Every row belongs to one group in each of 3 separate groupings. Each group adds its own fixed numbers to the row, and there is some noise. The rows also spread widely along 13 directions, which tell nothing about the answers.
In the rows, 128 means zero.
Known rows, each followed by its group in each grouping:
[161  93 197 168 148 152 135 183 114 120  81 162 170  83  87 137 100 181
  95  64  92 115 135  65 184]  bagon sezef k531
[131 130 184 130 108 188 112 131 133 111 117 154 168  83 142 124 139 168
 166 118 132 147 117 108 125]  sasok sezef k480
[114 131 147 103  75 136 146 151 102 137 132 129 149 121 110 123  78 142
  90 106 141 117  86 134 191]  gaka Zuda k544
[ 88 118 173 125 145 165 164 161 146 130 140 174  92 124 137 121 143 110
 147 136 115 103 140 102  97]  bido Ponon k480
[141 102 103 131 104  87 135 159 121 149 152 154 150 125 106 141 151 139
 127 110 115 131 138 114 166]  Fevo Zuda k799
[102 156  46 118  68  41  93 116 120 146 130 160 134 147 152 121 168 104
  85 119 131 114 133 162 125]  Sogur Ponon k799
[107 108 138 144 129 129 114 112 155  67 123  58 188 118 145  96  97 157
 180 157 143 135 144 202  98]  Fevo Ponon k531
[142 111 119 169 123  30 111 129 110 175 153 134  79 145 139 135 136 131
  59 161 184 119 152 150 118]  bido Ponon k544
[118  93 124 118 138 110 188 136 119  99 190 128 174 123 147  97 134 127
 113 165 168 144 128 150 131]  gaka Ponon k531
[150 145 124 129  80  94 104 151 150 121 142  87 136 138 131 108 122 144
 117 160 144 130  72 171 167]  Sogur Zuda k544
[143  96 113 141 142  63 143 125 123 180 189  73  88 161 119 153 128 148
 165 166 169 111 181 169 142]  sasok Ponon k531
[151 122 149 148 149 144 133 153 138 176 157 187  92 123 155 169 179 125
 129 126 160 124 158  76 130]  bagon Ponon k799
[107 136 114  81  21 103 126 125 126 190 176 189 166 116 127  96 112 139
 175  94 126  89 127  87 149]  Fevo Ponon k480
[108 155 150 145 167 152 119 121 116  73 127 148 141 105 120 170 183 191
 141 162 111 132  99 194 129]  gaka sezef k799
[141 122 149 113 111 115 107  89 109 156 110 125  76 103 131 120 157 207
 173 123 112 165 135  95 134]  bido Zuda k480
[162 110 110 154 141  89 114 152 131  86 111 120 180 107 137 123 148 134
  85 139 136 173 121 152 137]  Fevo Ponon k799
[110  98 124 120 130 145 156 170 165 139 178 137 109 144 150 116 160  65
 144 148 153 128 144 110  94]  gaka sezef k480
[ 74 113 110 116  90  85 157 161 114 193 153 211  60 150 144 130 160  67
  52 108 140 115 141  86  95]  sasok sezef k544
[108  92  91 125 144  78 175  70  77 141 159 126 115 142 148 108 152 139
 124 126 191 143 194 133 143]  bido Zuda k480
[120 129 137 135  90  86 119 131 131 153 142 138  95 132 129 112 139 145
 100 145 145 134 103 117 118]  sasok sezef k799
[108 139 152 128 104 129 127 101 111 139 167 182 117 107 152 145 167 178
 125 157 162 144 107 136 116]  bagon sezef k799
[132 121  90 178 120  84  73 147 142 105 100 136 183 126 126 134 154 121
 107 103 121 112 162 155 120]  Sogur sezef k799
[165 118 109 159 192 120 172 125 113 115 195 127 177 143 148 143 166 128
 133 155 217 113 162 145 183]  gaka Ponon k799
[130  97  97 172 169  74 130 139  83  86 162 152 203 106 101 180 176 170
 104 146 132 137 168 213 151]  bido sezef k799
[133 126 142 151 168 124 132  88 120  79 109 105 153 114 137  92 141 211
 194 129 124 122 145 137 131]  bido Ponon k544
[122 146 142 115 128 154 148 148 149 124 143 114 106 141 113 125 147 156
 185 136 103 103  98 132 162]  sasok Zuda k799
[135 114 163 151 130 113 121 148 122 153 153 154 123 108 124 163 147 161
 128 149 132 123 144 146 122]  sasok Ponon k531
[146 137 133 165 133 153  68 140 155  96 152 102 181 112 134 176 166 167
 201 158 130 119 144 221 142]  bido Zuda k544
[ 85  85 121 111 113  78 145 149 116 157 129 160  63 126 129 123 146 107
 100 130  96 151 159 116  66]  bido Ponon k480
[172 172 136 101 123 147 119 140 132 134 108 142 109 111 153 137 173 150
 120 128 122 151  79 110 185]  bagon Ponon k480
[ 85 148 132 102  99  96 121  96 134 136 114  87  68 145 119  92 114 167
 173 149  98  97 113 159  98]  gaka Ponon k480

New rows. What belongs after each?
[110 126 147 157 153 143 113 127 146  91  99 108 102 124 144 140 152 147
 120 151 129 145 128 172 100]  bagon Zuda k799
[172 139 110 169 124  76  74 138 161 101 106  89 145 130 136 108 162 150
 123 152 127 139 106 167 142]  Fevo Zuda k544
[ 97 123 118 130  78  54 135 107  91 184 152 111  96 154 127 124  76 128
  84 132 190  98 147 164 136]  sasok Ponon k544
[182  87 114 145 137  65 132 121 107 160 140  84 115 131 153 121 133 115
  84 145 200 181 165 121 139]  sasok Ponon k480
[107 130 119 129 179 102 191 111 123  98 135 112  69 160 154  82 170 130
 106 162 158 142 103 127 124]  sasok sezef k544
[116 165 148 129  94 160  75 114 150 118  98 129 125 113 149 118 139 170
 169 116 121 117  98 132 131]  bido sezef k544
[169 109 114 127 127  98 134 123 114 116 138 106 155 116 136 105 150 150
 114 136 159 168 124 134 178]  bido Zuda k480
[124  89 101 141 138  89 119 159 121 144 126 109  92 138 120 168 151 118
 114 126 115 146 167 163 126]  bido Zuda k544
[128  75 143 160 135 104 124 137  86 124 129 166 171  88 119 171 146 147
  96 123 143 167 182 156 118]  Fevo Zuda k480
[105 103 124 151  78  78 120 116 154  82 130 104 187 124 150  36 104 134
 115 150 155 139 111 154  90]  Fevo Zuda k544
[142 145  72 142 100  65  99  98 122 116 139 106 177 140 130 104 152 148
 118 130 159 113 127 176 169]  gaka Zuda k799
[108  81 129 159  94 105 121 184 155 132 141 117 160 137 108 117  86  79
  90 118 142 102 152 139 110]  gaka Zuda k799
[133 118  88 145 129  51  72 104  85 176 116 122  70 126 109 204 190 183
 134 122 101 148 180 182 121]  gaka Zuda k544
[ 91 134 101 152 120  96  98 118 149 108 121 173 146 123 164 103 180 121
 125 126 115 102 165 150  77]  bido Ponon k531
[113 108 148 160  99  71 108 119 107 138 161 149 145 113 112 125 125 189
 130 149 141 114 136 159 115]  bido sezef k544
[135  94 145 145 109 121 122 171 174 160 144 117 127 139  97 114 117 126
 203 112 103  83 168 100 128]  Fevo Zuda k480
[148 106 151 148 121 120 101 155 134 118 118 135 152  96 125 134 159 146
 123 135 113 163 132 137 112]  sasok sezef k480
[188  78 117 129 122 107 105 164 108 162 103 124 158  91 102 169 131 172
 156  68  94 180 168  71 170]  Fevo Ponon k799
[107 155 119 120 118 138 118 130 156 112 147  95 125 151 157 130 135 128
 174 158 149 104 115 188 127]  Sogur Ponon k544
[ 89 168 125 151 149  91 107  65 130 113 114 163  97 132 147 103 193 192
 164 145 106  78 143 156  82]  gaka Ponon k531
[168 121 145 171 146  85 148 138 101 139 176 146 140 130 131 145 137 149
  44 167 218 131 109 140 185]  bagon sezef k799
[144  85 192 171 116 146 105 177 126 157 142 167 175  85  95 176 108 178
 170 106 113 112 178 106 116]  sasok Ponon k799
[117 151 162 130 123 147 118 123 105  89 117 100 150 105 102 160 125 209
 143 154 113 139  85 209 168]  sasok Zuda k799
[ 83 145 166 156 119  95 144 111 126 102 124 117 112 140 129  87  91 154
  87 173 163  94  95 173 103]  sasok Ponon k799
[119 144 136 110 125 153 163 162 160  83 112  72 141 147 150  73  96  91
  98 137 146 122  76 146 166]  sasok Ponon k531
[138  98 149 114 137 147 151 169  76 158 151 177 132  94 108 203 149 139
 100 108 136 157 147 119 182]  bido sezef k480
[ 77 146 131 125 102 178  85 136 172 146  74  79  60 160 140 137  96  91
 155  91 130  88 145 137 122]  bido Zuda k799
[155 130 184 182 135 137  78 168 135 150  96 171 115  94 135 176 151 150
 107 124 121 129 143 118 105]  sasok Ponon k544
[135 137 133 113 113 123 143 140 124 184 144 111  56 159 168 132 111  74
  57 136 219 136 109 106 154]  gaka Ponon k544
[124 137  97 112  57 137  98 137 128 145 159 184 189 102 154 151 169 122
 125 103 141 142 129 138 152]  bagon Zuda k799
[108  99 105 149 173  94 149 161 106 131 134 158 102 137  98 173 176 138
 127 115  84 104 174 156 141]  bido Zuda k544
[160  86 141 117  68  67 100 131 112 174 141 137 104  94 150 120 137 175
 114 144 136 208 124  90  91]  Sogur Ponon k544
[144  98 121 157 173 116 121 112 104 109  92 120 129 110 129 146 168 167
 127 105 127 162 170 123 131]  gaka Zuda k799
[148 150 112 136 134 140 136 128 155  64  95  79 183 134 163  59 120 113
 111 121 167 136  94 130 164]  sasok Ponon k799
[122 110 138  92 127 171 163 135 139 103 137 102 152 112 146 102 132 137
 197 127 119 158 132 121 125]  sasok Ponon k480
[205 141 162 171 140 113 111 133 104 176 164 197 156  97 137 165 182 170
 120 136 184 115 151  94 180]  sasok Ponon k480
[136 146 142 151 129 123  87 124 150 115  74 117  84 124 165 106 159 131
  69 131 144 153 106 125 128]  bido Zuda k531
[116 140  99 105 133 143 121 148 118 165 102 169  71 136 138 172 187 121
 148  72  93 132 149  83 144]  Sogur sezef k544
[140 141 116 136 102 173  79 157 145 142  95  76 153 137 126 178 103  99
 141  79 154 114 150 160 188]  sasok Zuda k799
[186 146 141 143 105 118 122 159 100 146 159 172 176 101 122 165 157 156
  70 129 173 140  87 130 223]  sasok Zuda k799
[114  99 195 122 107 174 122 103 142  89 117 124 161  74 148  92 109 218
 216 139 117 184 118  97  72]  Fevo Ponon k799
[108  85 172  91  93  91 172 126  94 187 161 136  43 123 109 119 104 195
 135 135 130 155 112  70 127]  Sogur sezef k531
[133 125 154  99 120 142 164 138 103 152 156 149 107 111 135 140 141 176
 156 134 129 150 104 105 153]  sasok Ponon k544
[127 124 144 149  97  89  70 132 117 186 148 179 104 107 126 191 164 184
 168 132 112 114 169 143  90]  Sogur Ponon k544
[110 157  82 143 123  85 107 135 142  79 105 108 158 145 136 105 140 108
  87 138 126 103 110 196 145]  bido Ponon k799
[139 109 208 143 141 156 140 215 171 131 141 122  83 119 102 144 129 143
 129 163  94 127  83 117 124]  sasok sezef k531
[116 138 112 145 134 121 120 168 171 108 112 154 112 140 146 114 185  96
 120 129 100 119 114 132 113]  Fevo Zuda k544
[ 85 165 160  99 111 195 135  97 122 134  87  82  77 146 151 131  89 134
 132 103 169 111 110 144 176]  sasok Zuda k531
[100  96 105 118 106  87 161 124 126 135 147 119 117 146 134  79 121 119
 112 116 142 120 146 116 140]  bido Zuda k531
[150  56 160 173 174 110 144 177 157 114 124  94 147 118 106 121 113 146
 165 128 106 129 182 113 108]  Fevo Ponon k531
[120 127 197 163 198 152 168 127  99 116  82 136  70 126 111 145 133 166
 100 124 137 113 139 118 151]  sasok Zuda k480
